The rows of a group lie close to one hidden flat surface of 14 dimensions, which passes through zero. Surfaces can cross.
In the rows, 128 means zero.
Some rows, each with its group after it:
[123 101  86 154 123 163 162 116 142 121 159 120 182  90 152 115 102 120] : fip
[134 166  85 153 102 125 162 102  85 126  69 130 126 165 146 135 170 126] : simil
[174 122 134 112 107  98  99 134 154 106  96  82  70  79 161 149 162  73] : simil
[130 170 140 185 104 136 132 109 153 142 121 152 135 143 142 106 197  55] : simil
[ 69 197 117  83 133 134 147  75 145 135 139 119 166 135 167 124  85 182] : simil
[130 151 156 100  86 120 159 184 140  61 119  69 135 169 115 166 146 110] : dil
[135 135 141 144  87 109  62 133 110 162 115 148 100 109  96 101  91  77] : zedo
[ 98 132 171 128 131 167 129  82  78 142 167 134 104 170 109 104 119 113] : zedo
[114 163 118 122 176  88 112 149  96 120 171 142 149 106 186 123 107 103] : sula
[108 178 152 117 130 136 137 188 107 111 135 117 173 114 113 167 138 177] : dil
[139 104 117 132 106 115  69 124  95  74 134 179 115 177 111 175 166  87] : sula
[151 122  81 152  96 111  79  76 107 111 179 118 164  84 115 111 145  83] : zedo
[107 128 103 169 145 124 170  92  57 129 144 149 124  90 131 147 133 126] : dil
[104 135 114 156 108 154 194 116 158 139 100 134 107 133  85 191  85 162] : sula
[106 110 180 139 133 122 176  83 185  86 166 125 109 133  93 121 130 102] : kufo
[103 148 146  57 139 124 121 126 120 168 122 125 165 125 172 168  57 123] : zedo
[ 95 151 171 120 151 141 145 152 140 159 140 132  88 131 151  97 156 135] : simil
[117 181 102 155 113 148 150 208 139 102 132 103 124 128 140 162 163 145] : fip
[107 100 127 113 127  37 133 138 135 155 137 175 129 108 105 123 134 119] : dil
[136  84 135 121 128  86  84  83 116 106 113 165 107  75  82  97 148 167] : dil
[ 71 132 107 100 107 135 174 127 147 145  92 147  83 132 158 151 139 164] : sula
[100 124 137 123 118 177  79 118  87  94 138 172 104 126 119 200  97 126] : Seni
[147 191 137 144 144  83  63 189 154 118 115 137 129 109 162 111 117  92] : fip
[157  69 164 115 144 171 133 159 123 116  94 122 111 135 131 110 176 158] : fip
[ 87 150 145 135 143 199 107 118 128 116 151 184 133 157 139 190  95 128] : sula
[113 128 106 154 101 123 161  55 130 119 107 155  85 140 108 162 146 112] : dil
[133 114 182 109 137  92 111  81  87 150 139 146 152 123  74  99 158 140] : fip
[126 131 173 134 158 202 136  36 116  92 107 134 102 168 121 121 151 160] : kufo
[157 133 101 158 200  83 127 150 146 108  93 170 137 111 126 161 111 178] : simil
[144 114 108 153  61 123 108 150 156 182  88 129  98 118  97 121 106  77] : kufo
[130 131 128 138 163  96 121 173  89  91 110 171 109 192 130 131 127 139] : kufo
[167 110 169 130 114  92 101 174 128  94 149  85 103 134  80  94 147  97] : zedo
[118 152 122 147 167 188 118 119 181 155 137 160 134 121 179 162 132 128] : zedo
[ 90 130 166 118 111 118 121 110 146 126  95 172 141 164 156  26 119  97] : sula
[112 137 142 151 139 133 118 135  48 128 216 124 116 164 114 104 131  79] : Seni
[119 147 132 124 169 108 170 167  96 115  79 156 151 163 206 105 141 115] : Seni
[121 126 108 101  78  69 120 137 135 134 100 112  99 120 164  93 123  68] : simil
[182 179 150 130 131 135  44 166 173  75  97 113 141 164 139 137 125 105] : Seni
[181 128 137 130 166 133 108 187 121 108 120 119 160 179 133 169 123 118] : simil
[135  94 101  98 100 105 178 120 100 157  81  92 115 170 108 108  71 144] : simil
[ 86 120  97 103  79 142 136 124  83 204 131 117 126  99 103 110 106 169] : kufo
[134 184  96 134 148 103 134  68 114 138 130 105 155  91 159 140  94 120] : Seni
[118 173 119 133  87 104 113 126  68 164 138 115 113 128 120 140 147  87] : zedo
[138 148 151 116 130 180 108  89 165  63 141 116 161 166 165 163 123  88] : Seni
[112 152 155 107 101 169 103 120 155 138 138 108 128 168 108 119  78 125] : zedo
[101 131  94 152 186 125 121  76 101  72 164 172 113 114 154 112  77 156] : zedo
[159  92 101 134 144  82 128 140 111 148 101 170 193 125 118 164 141 122] : kufo
[165 112 197  93 110 135  78 119  81 115  62 129 134 172 100 123 101 102] : zedo
[119 116  50 170  94 154 159  90 104 118 173 119 134 142 129 125 161 108] : sula
[106 167 124 129 105  88 129  70 105  95  74 166  88 143 141 149 172 113] : Seni
[133 125 130 135 154 162 189  75 132 115 170  99 146 185 157 141 108  77] : sula
[123 184 114 160 162 121 101 156 150  95 148 158 169 131 134 145 155 150] : sula
[109 125 154 141 167 128 167 161  59 141 194 127 131 128 103 146 132 132] : fip
[204 117  79 180 132 157  75 157 142  87  87 128 133 146 113 152 114 135] : dil
[141 169 104 123 148 122 156 129 149 122 115  98 208 150 156 102 134 163] : Seni
[135 132 134  65 148  72 116  74 102 141 148 103 158  65 119 185 125 159] : simil
[151 109 169 175 229 148 175 144 144 138 147 136 158 112 138  75 110 147] : sula
[153 132  99 123 165  94 176 144 167  77 182  72 123 133 169 169 166 100] : fip
[140  87 189 152 158 152 155 128 171 134 141 128  65 115 128 119 138  86] : zedo
[111 128 108  93  83 154  60 134 110 137 147 138 131 136 148 127 125 114] : sula
[134 123 120 168 105 183 126 171 102 151 143 116 106 165 106  95 153 127] : fip
[129 119 127 140 114 176 140 136  98 136 151 117 168 142 117 164  74  95] : dil
[106  70 117 117  83 137 123 147 126 139 131 164 134 120 113 137 140 112] : Seni
[111 107 146 107 161 146 162 138 116 105 133 126  92 175 139 112 153 173] : dil
[109 170  98 162 166 145 127 133 127 133 131 166 163 132 133 116 122 190] : fip
[154 125 143 139 158 112 112 102 132  86 158 123  97 114 120 182  76  79] : fip
[104 192 149 124  71 147 128 126 129 143 154  71 108 133  88 134  95 109] : kufo
[145 113 101 145 130 124 106 153 118 128 103 165 146 178 101 136  77 135] : kufo
[132  95 115  75 113  54 155 160  67  85 105 101 103 152 106 152 143 155] : dil
[153 152 141 119 112  92 104  70 117  95 145  95 156  93 103 146 136 100] : fip
[117 139 129  94 114 127 106 163  83 149 148  85 140  89 137  82  97 145] : kufo
[ 98 178 138 156 140 132 169 179 120 165 158 152 173 150 150 131 211 113] : Seni
[131  99  64 130 134 128 132 165  92 140 178 112 157 155 147  74 130 143] : kufo
[136 128 147  93  68  71 158 100 107 144 106  70 130 170  91  63 126 101] : Seni
[ 91 135  90 125 128 103 176  80 121 148  84 162 141 152 143  96  73 160] : sula
[137  96 133 100  88 132 144 130 159 132  82 120 151 143 158  97 173 107] : Seni
[ 83 157  94 162 141  92 134  98 111 163 152 175 110  86 135 121  88 122] : fip
[ 51  84 115  50 106  95 194 103 139 171 163 132  92 139 156 128 148 141] : dil
[158 113 104 164 173 134 161  75  90 141 108 116  99  84 140 119 156 152] : simil
[102 125 148 122 183 124 211 129 129 116  78 153 133 128 183 128 118 156] : Seni
[121 157 131  92 130 103 136 124 187 132 141 105 136 103 144 163 169 145] : simil
[121 177 127 152 130 116 125 143 157  97  93 164 161 174 118 134 129 144] : dil
[127  85 116 108 124  86 159 112 140 133 161 125 138 158 133 127 102  77] : fip
[161 115 135 127 122 111 128 104 190 147 128 120 154 162 108 154 103  76] : simil
[106  86  96 115  96  86  97 177 165 110 137 150  77  80 117 110 168 158] : kufo
[124 163 171 129 147 105 140 129  81 134 101 142 136 108 125 150 146 133] : kufo
[127 137 116 151 126 136 162 100 186 151 116 119  75 162 139  97 200 135] : dil
[101 110 207  81 141 116 114 172  63 112 121 163 142  89 135 143 168 137] : Seni
[117 137 169  99 150 105  93 117  97 116 187 129 111 126 128 141 122 103] : zedo
[116 125 117 158 120 155  97 134 155 139 127 163 121  96 112 124 108 137] : sula
[ 94 118 142 127 121 138 126 112 164 161 115 191 144 174 107 122 147 149] : fip
[134  82 132  78  82 144  91  93 129 173 125 101 114 146 115  64 130 136] : zedo
[102 123 138 136 144 181 124 150 206 161 133 160 127 137 141 113  86 144] : sula
[163 124 158 172 134 162 142 146 146  84 161  94 181 144  99 119 132  97] : zedo
[143 141 144 135 181 139  91  74 154 113 131 165 154 112 138 133 115 144] : fip
[140 166 113 126 150 119  85 100  76 132 117 166 170 181 148 130 165 132] : simil
[142 102 109 150 109 151 119  68 158 147 115 117  98  69 101 123 131 139] : Seni
[ 95 181 102 114 143 146 138 123 134 122  82 138 167  89 179 128  80 191] : kufo
[134  78 135 157 158 149 109 143 127 107 151 163  89 110 117 133 108 121] : simil
[127 119 144  79 158 153  62  92 165 126 141 159 102 139 183 148 140 122] : sula
[123 175 111 124 124 140  79 107  79  67 167 105 133 102  97 138 148 194] : kufo
[114 134 141 104 133 165  99 129 125 145 176 136 229 119 115 155 100 142] : dil
[137  92  93 150 103  89 136 128 128 111 124 155 164 121  91 107 147 133] : zedo
[130  97 101 161 133 179  89 144 179 125  99 165  98 129 139  85  40 138] : kufo
[163  74 132 119 117 133 121 124 111 143 116 106  76 148 100 147  98 104] : dil

New rows, each followed by its group:
[ 98 158 184 135 166 135 126 136 161  86  97 162  77  88 150 136 134 154] : kufo
[136 134 154 118 106 194 118  97 160 166  82 121 134 147 114 160 119 137] : kufo
[164 176 157 132 154 107 130 138 145 134  86  89  97 142 146 115  91 108] : Seni
[ 99 103  87 100 138 130 159  80 177 103 155 134 105 140 177 149 140 138] : kufo
[131 123 122 143 153 159 111 120  83  92 110 161 174  82 161 127 176 156] : fip
[137 143  78 176 127 138 142 151 126 135 117 131 148 101  87 155  99 184] : sula
[109  93  79  73  58 118  93 113 163 129 123 131 154 103 119 165 106 143] : dil
[182 119  90 134 116  96 133 139 181 137 166  78 166 163  75 166 157 125] : sula
[128 143 156 147 139 150 114  95  62  75 113 125 144 108 129  60 117 148] : dil
[126 160 109 159 170 143 116 172 113 164 143 129 122  85 166 100 130 155] : zedo
[158 170 114 129 124 148  88  91 124 128 137  87 127 119 115 131 134 149] : Seni
[147 177 158 112 121 121 120 103 125 153 101 103 130 136 131 147 184 117] : simil
[160 162 155 181 201 105 109 143 140  87 145 172 162 135 108 166 160 126] : dil
[131 100 147 156 148 141 139 102 146 112 107 150 115 145 179  46  72  60] : sula
[115  80 126  96 103 146 145  97 155 169 197  83 125 100 125 109 110 100] : kufo
[108 115 146 113 117 102 167 103  70 103 152 117  92 129 155 133 179  75] : sula
[150 126  93 141 147  99  86 190 133 106 135 131 133 119 197  63 115  85] : sula
[186 131 157 121 127  91 122  78 109 113 123  88 175 151  49 142 176 149] : sula
[123 114  89  92  62  91 105 112 119 122 103 106 125 111 116 113  94 130] : kufo
[172  99 142 129 157 187 149 130  79 148 124  68 120 102 110 166  75 155] : sula
[114 100 135 127  90 120 125 147 145  94 109 134  79  86 121 154  93  97] : dil
[161 138  89 178 143 136 130  78 121  93 135 109 132 154 128  73 109 120] : Seni
[122 129 166 122 160 137  73 147 214 161 151 173 165 132 146 102  85  97] : dil
[133 148 178 101 187 151 116 116 161 162 189  97 128 139 147 139  82 114] : fip
[121 108 169 126 127  78 164 124 105 169  93 155 111  93 123 135 129  87] : kufo
[151 113  82 174 112 160 102 128 120 156 144 130 124 125 146  96 152  91] : Seni
[163 178  93 119 155 126  77 164 195 105 138 110 124 167 163 176 133 140] : Seni
[111  88 190 113 109 142 138  95 126 189 103 138 121  42  90 114 136 138] : kufo
[146 112 137 116 102 180 101 146  74 139  98  88  58 123 158 118 100 106] : fip
[180 122  91 164 144  78 129  77  75 106 120 132 135 150 103 143 161 105] : dil
[ 98 120 179  82  99 105 140 177 132 129 106 153 142 148 128 157 159 116] : Seni
[140 114 103  99  96 129  69  68 116 102 134 116 150  61 133 133 124 129] : dil
[149  96 110 101 100  98 143 159 134 105  79  79 108 144 116  79 105 163] : zedo
[135 119 104 173  96 114 177 128 113 108 200  97 135 147  98 166 149  42] : sula
[146 111 144 107 124 116  89 168 135 171  90 128 113  96 134  99 106 134] : zedo
[107 171 107 141 138  90 144 114  81 125  89 147 107 100 136 112 156 177] : dil
[135 102  71 120 135 114 106 163 112  95 132 151 117 168 178 120 134 116] : simil
[188  94  96 171 159 188 129 153 119 120 160  91 120 113 106 188 130 142] : sula
[162  72 144 145 157 160 124 159 162 116 117 144  88 195  87 115 141 165] : dil
[120 164 166 156 192 101 134 150 109 113 139 183 177 162 122 135  98 119] : dil
[126  96 127 124 123 143 145 161  79  81 120 130 124 144  87 179 112 168] : dil
[126  80 134 126 141 194 128 157 155  96 165 127 105 187 114 124 176 166] : Seni
[142 190 136  95 115 172 125 108 125 164 131  53 172 132 144 152  91 130] : Seni
[105 145 141  86 118  86 134 131 126  97  83 124 109  88 169 120 147 151] : kufo
[141 111 121 110  89 193  73 189 200  84 116 110 148 130 131 150  92 147] : dil
[135 103 132  72 150 156 109 140 136  82 160  98 151 156 167 112 141 158] : dil
[121 111 104 118  78  91  94  97 102 175 135 131 143  87  60 129 102 137] : sula
[128 107  55 150  96 187 117 117 136 144 132 140 137 140 138 138 114 136] : Seni
[116 147 130 141 116 182 162  93 168 101 140 117 168 182 131 141 139 120] : Seni
[ 86 115 134 102 102 133 152 170 104 146 107 142 119 102 160 150 116 118] : fip
[107 119 136 130 134 182 152  76 215 128  94 160 103 162 135 170  87 134] : kufo
[ 93 102 138 165 102 195 139 112 127 109 105 182  90 144 116 128 147 129] : sula
[144 147 216 184 159 154 126 185 152 120 131 147 194  92 104 101 140 102] : Seni
[ 81  89  83 104 132 125 147 133 115 154 104 193  99 156 159 148  79 150] : sula
[146  93 131 121 104 118  61  93 161 105 145 144 145  54 103 145 149 116] : Seni
[148 157 130 164 108 149  98  62 180 153 155 113  97  68  87 153 173 127] : Seni
[106 175 149 126 121  98 121 118  87  88 124 152 133 178 139 157  84  63] : Seni
[136  65 154 132  94 158 103 147 101  69 113 116  92  82 109 101  67 105] : dil
[174 102 117 106 121 164  60 101  92 137 129 110 185 106  98 146 136 164] : kufo
[146 133 133  98 109  97 106 122 113 186 121 104 174 151 106  76 135 138] : dil
[131 107 142 147 165 145 128  93 110 144 135 165 159 134  83 129 124 181] : sula
[160  74 133 128 123 139 134 148 112 125 174  97 130 106 102 159 180 117] : simil
[133 124 163 106 125 124  79 168 170 133 132 145 113 126 116 153 136 115] : sula
[151 103  97  95 123 116 146  76 145 163  73  97 108 124 130 130  66 159] : sula
[ 90 115 114 142 116 110 154 167 118 131 130 171 202 108 119 130  58 116] : fip
[145  84 120 130 156  76 133 107  78 108 147 136  97 109 146 128  97  78] : fip
[112 132 166 141 139 130 144 180 116 188 179 115  78 169  81 113 121 120] : fip
[ 93 141 126  78  80 113 172 101 142 149 135  96 203  95 127 130 147 146] : fip
[143  95 123 145  88 107 121 149 196  87  75 156 100 158 100 153 134  98] : fip
[121 149  69 196  83 133 155 168 114 109 128 108 154  69 108 111 120 136] : fip
[118 119 135 139 119 142 122 168  71 138 147 145 148 152 152 110 118  70] : Seni
[155 128 133 140 137 154 118 150 171 146 141 124 161 195 125 101 160 120] : simil
[ 96 172 164  89 105 126 140 167 159 136 123 104 128 131 129 140 181 158] : sula
[120 192  96 147 105 106 160 142  82 150  74 113 165 110 156  99 129 133] : kufo
[105  94  65 121 128  78 157  95  75 140 127 151 118  90 190  90 126 105] : fip
[110 111 140 158 139 198 148 108 116 129 189 133 120 143 124 130 163 120] : Seni
[125 178 139 129 136 194 105 126 107 118 133 106 108 100 158 163 155 153] : fip
[165 115 140 160 151 121 107 158 134  93  94 143 114 132 101 118 115 145] : fip
[119 105 190 116 123 139 163 165 144 103 124 127 131 189 119 111 132 103] : Seni
[108 129 130 190 126 102 126 154 165 127 150 172 108  72 115 101 125  94] : sula
[160 147 139 170 156 145 139 127  76 111 106 123 125 184 146 112  66  69] : dil
[105 104 143 118 151 130 143 145 118 109 117 182 175 119 147 162 103 133] : fip
[146 183 128 145 120 119 123  77 115 144 113 120 167 158  99 122 167 136] : dil
[108 123 147  63 122 131 143 160 153 160 148 100 142 107 219 130 156  87] : fip
[160 119  64 162 150 119 152 136 134 115  85 130 119 137 142 119 168 177] : simil
[115 115 151 146 137 129 211 109 152 173 111 116 150 131  71 106 103 167] : sula
[145 128 165  85 151  98 104 102 138 134 134 108  99  86 130 157 178 145] : sula
[ 82 142 114 103  96 116 168 110 117 100 117 131 122 141 142 139 139 142] : dil
[122 117  79 162 108  89 199 129 120 110  91 131 128 161 135  86 116 110] : sula
[129 159  96 118 153 169  81  83 139 133 121 132 101 112 215 121 117 119] : fip
[128 134 116 129 134 151  93 149 135 116 117 163 182 135 186 100 182 118] : fip
[117 107  96 110 121 100 158 176 185 145 107 142 137 161 144 152  80 120] : Seni
